The groups are shells around one centre, one inside the other: the same stretched ball of 6 dimensions in 6 sizes.
In the rows, 128 means zero.
Some rows, each with its group after it:
[ 57 121 152 115 116 112 170 134 129  88  95 143  80 136] : gelib
[ 75 131 125  97 125 111 156 118 129 121  93 142  62 169] : gelib
[ 75 122 107 125 115 136 164 134 126  92 156 170  74 152] : vinun
[ 85 112 102 143 126 129 186 144 142  50 136 155 125 156] : vinun
[ 79 103 123 124 149 139 162 144 132 100 145 144  92 127] : vinun
[ 74 129 120 129 113 125 173 132 131  67 141 170  79 154] : gelib
[ 57 111 151 103 135 119 157 134 123 125  94 139  60 126] : davug
[ 99 138 122 102 155  98 163 111 145  91  76 128  84 185] : Pek
[ 70 120 105 127 116 133 168 134 122  90 141 184  59 150] : bogo
[ 93 133 135  95 156  96 160 113 145 104  63 112  90 177] : dirok
[ 94 128 131 114 147 117 164 127 145  80 124 124 107 160] : gelib
[ 81 141 133 127 121 104 181 123 142  43 104 153  94 168] : davug
[ 87 133 110 112 130 122 160 121 132  98 132 157  70 171] : vinun
[ 73 143 149 118 118  95 180 120 142  51  81 143  90 166] : dirok
[ 73 142 150 115 132 107 167 119 133  70 107 160  54 151] : Pek
[ 93 132 144 128 154 102 182 127 153  35  97 129 117 157] : Pek
[ 74 107 127 110 145 115 166 134 135 110  80 128  94 148] : vinun
[ 60 135 156 111 110 105 169 125 131  81  94 145  72 149] : bogo
[ 79 102 108 128 125 141 169 148 134  94 152 138 120 141] : bogo
[ 60 117 134 120 105 117 175 138 131  85 104 142 100 146] : bogo
[ 48 133 162 110 103 101 172 126 126  82  78 152  62 144] : dirok
[ 86 128 134 126 135 116 174 131 145  57 124 135 112 155] : gelib
[ 58 120 154  98 124 109 159 128 127 120  81 128  71 140] : bogo
[ 88 134 136  97 143  98 162 116 144  99  73 112  98 176] : davug
[ 73 135 143 113 141 104 167 119 131  81  86 164  47 152] : dirok
[ 64 147 145 103 110  88 172 111 132  82  56 152  57 176] : Pek
[ 80 114 121 103 146 109 164 126 136 116  69 125  90 163] : Pek
[ 99 122 120 113 157 125 158 128 143  94 136 126 103 158] : vinun
[ 74 130 133  99 118 106 163 122 135 108  86 123  91 170] : dirok
[106 108 100 145 153 132 184 146 155  41 149 129 158 157] : dirok
[106 112 125 123 184 115 172 132 154  69 100 114 127 153] : davug
[112 119 109 117 183 120 162 125 149  87 116 129 102 165] : Pek
[ 92 107 121 141 152 128 182 146 148  48 134 134 136 141] : vinun
[ 77 134 127 128 127 110 178 125 135  54 106 170  72 160] : bogo
[ 67 111 124 119 136 130 162 136 122 108 122 167  55 133] : bogo
[ 72 143 151 102 122  89 171 114 140  79  60 130  81 172] : davug
[ 74 142 126 109 118 113 161 116 126  94 116 170  44 167] : davug
[ 78 105 111 139 125 139 177 149 136  69 153 151 119 138] : gelib
[ 79 129 103 125 118 120 174 126 130  76 119 175  71 170] : bogo
[ 86 103 130 118 163 118 170 139 144  91  91 116 119 142] : vinun
[ 88 106  90 124 145 138 164 137 130 107 137 162  82 154] : dirok
[ 95 126 112 130 146 109 183 128 148  50  96 144 113 173] : davug
[107 123 109 123 167 111 173 125 151  66 100 133 112 174] : davug
[106 123  97 118 162 121 164 123 143  87 119 145  92 175] : dirok
[ 72 119 105 114 114 131 161 132 124 114 133 161  71 158] : gelib
[111 129 122 126 175 113 172 124 154  52 116 133 110 165] : Pek
[ 61 127 112 121 100 114 176 128 124  85  96 176  63 166] : Pek
[ 92 130 138 118 146 104 175 126 150  61  95 118 120 164] : gelib

New rows. What belongs after each?
[ 80 133 115 128 116 113 180 127 138  57 114 161  92 171] : gelib
[ 67 140 138 118 111  99 179 120 134  61  81 160  72 167] : bogo
[ 61 127 141  95 114 107 158 123 127 123  80 133  67 158] : bogo
[ 94 142 124 118 145 100 174 115 145  58  89 149  84 180] : dirok
[ 69 111 118 134 117 137 173 145 129  77 151 162  94 136] : gelib
[ 75 132 128 103 128 101 167 118 134  98  70 142  72 172] : gelib
[ 68 118 143 107 136 123 155 131 127 115 119 140  67 135] : vinun
[ 66 129 111 113 104 116 168 124 124 100 104 169  60 169] : bogo
[ 87 121 107 109 148 127 154 124 128 117 125 159  57 159] : dirok
[ 80 111  94 136 110 146 172 145 131  81 174 160 110 152] : Pek
[ 65 132 156  94 128  97 161 119 132 110  62 124  70 156] : vinun
[ 85 107  98 126 131 131 173 141 138  90 126 139 119 160] : gelib
[ 90 126 112 117 146 126 160 125 133  93 135 160  68 159] : vinun
[ 66 139 147  97 124  87 168 113 133  96  42 138  62 171] : Pek
[ 67 101 110 122 124 136 166 144 125 111 126 155  86 138] : gelib
[102 114  93 139 156 129 178 136 145  58 133 157 110 162] : dirok
[ 70 120 116 120 120 138 158 133 120 106 155 177  52 142] : Pek
[ 89 122 123 122 134 112 177 132 147  67 104 123 128 166] : gelib
[ 63 129 121 121  97 124 170 131 125  85 132 169  71 155] : vinun
[ 74 125 107 116 119 132 159 128 122 107 141 174  54 157] : bogo
[ 40 126 148 109  91 108 170 130 118 102  79 164  50 142] : Pek
[ 91 114  89 125 134 133 168 134 135  92 139 155  98 166] : gelib
[ 93 101 114 133 158 141 168 147 142  80 155 132 124 134] : vinun
[ 56 116 141 123 121 119 173 137 125  84 103 164  65 131] : vinun
[ 76 143 138  99 132  97 161 110 133  98  74 147  52 173] : vinun
[ 76 132 155  95 152 102 155 116 134 110  76 129  60 151] : vinun
[105  94 108 142 175 137 178 151 154  60 140 119 156 138] : Pek
[ 72 126 158  92 154  94 159 118 136 113  46 119  67 151] : dirok
[ 86 100 119 115 155 134 159 142 137 114 128 120 112 138] : vinun
[ 52 141 157  94 104 103 156 116 120 115  87 153  36 152] : Pek
[ 87 125 123 109 148 125 154 124 132 107 131 147  68 154] : vinun
[ 70 127 113 117 119 124 164 126 123  98 122 178  49 157] : vinun
[103 114 110 127 172 122 171 132 147  73 116 138 107 156] : vinun
[ 75 121 142 116 128 111 173 134 142  78  98 119 118 151] : bogo
[ 61 132 124 114 110 122 161 124 117 102 123 184  32 152] : dirok
[ 92 107  99 147 137 143 180 149 142  52 169 154 130 145] : bogo
[ 99 115 133 110 174 110 165 129 151  90  90 103 122 156] : vinun
[ 81 109 146 112 162 111 167 134 143  92  81 115 106 137] : vinun
[ 72 126 145 130 132 102 187 131 142  42  80 146 100 149] : Pek
[ 65 123 148 115 134 120 162 130 126  95 115 157  56 132] : bogo
[ 77 110 143 130 156 123 172 140 138  69 118 143  95 125] : dirok
[ 86 100 121 119 153 123 170 142 144  96 103 112 131 145] : bogo
[ 68 115 135 107 138 129 153 132 123 123 124 149  57 133] : bogo
[ 82 117 144 123 145 117 173 137 145  68 113 121 119 141] : vinun
[106 118  93 133 157 138 167 134 142  71 164 155 103 160] : dirok
[ 76 132 140 125 126 102 183 128 143  49  89 141 104 160] : vinun
[ 95 139 123 114 140  98 174 117 148  64  84 132 104 185] : davug
[ 83 106 117 104 153 124 156 133 133 130 101 124  91 150] : bogo
[ 59 132 133 123  95 114 177 131 129  70 111 162  80 156] : bogo
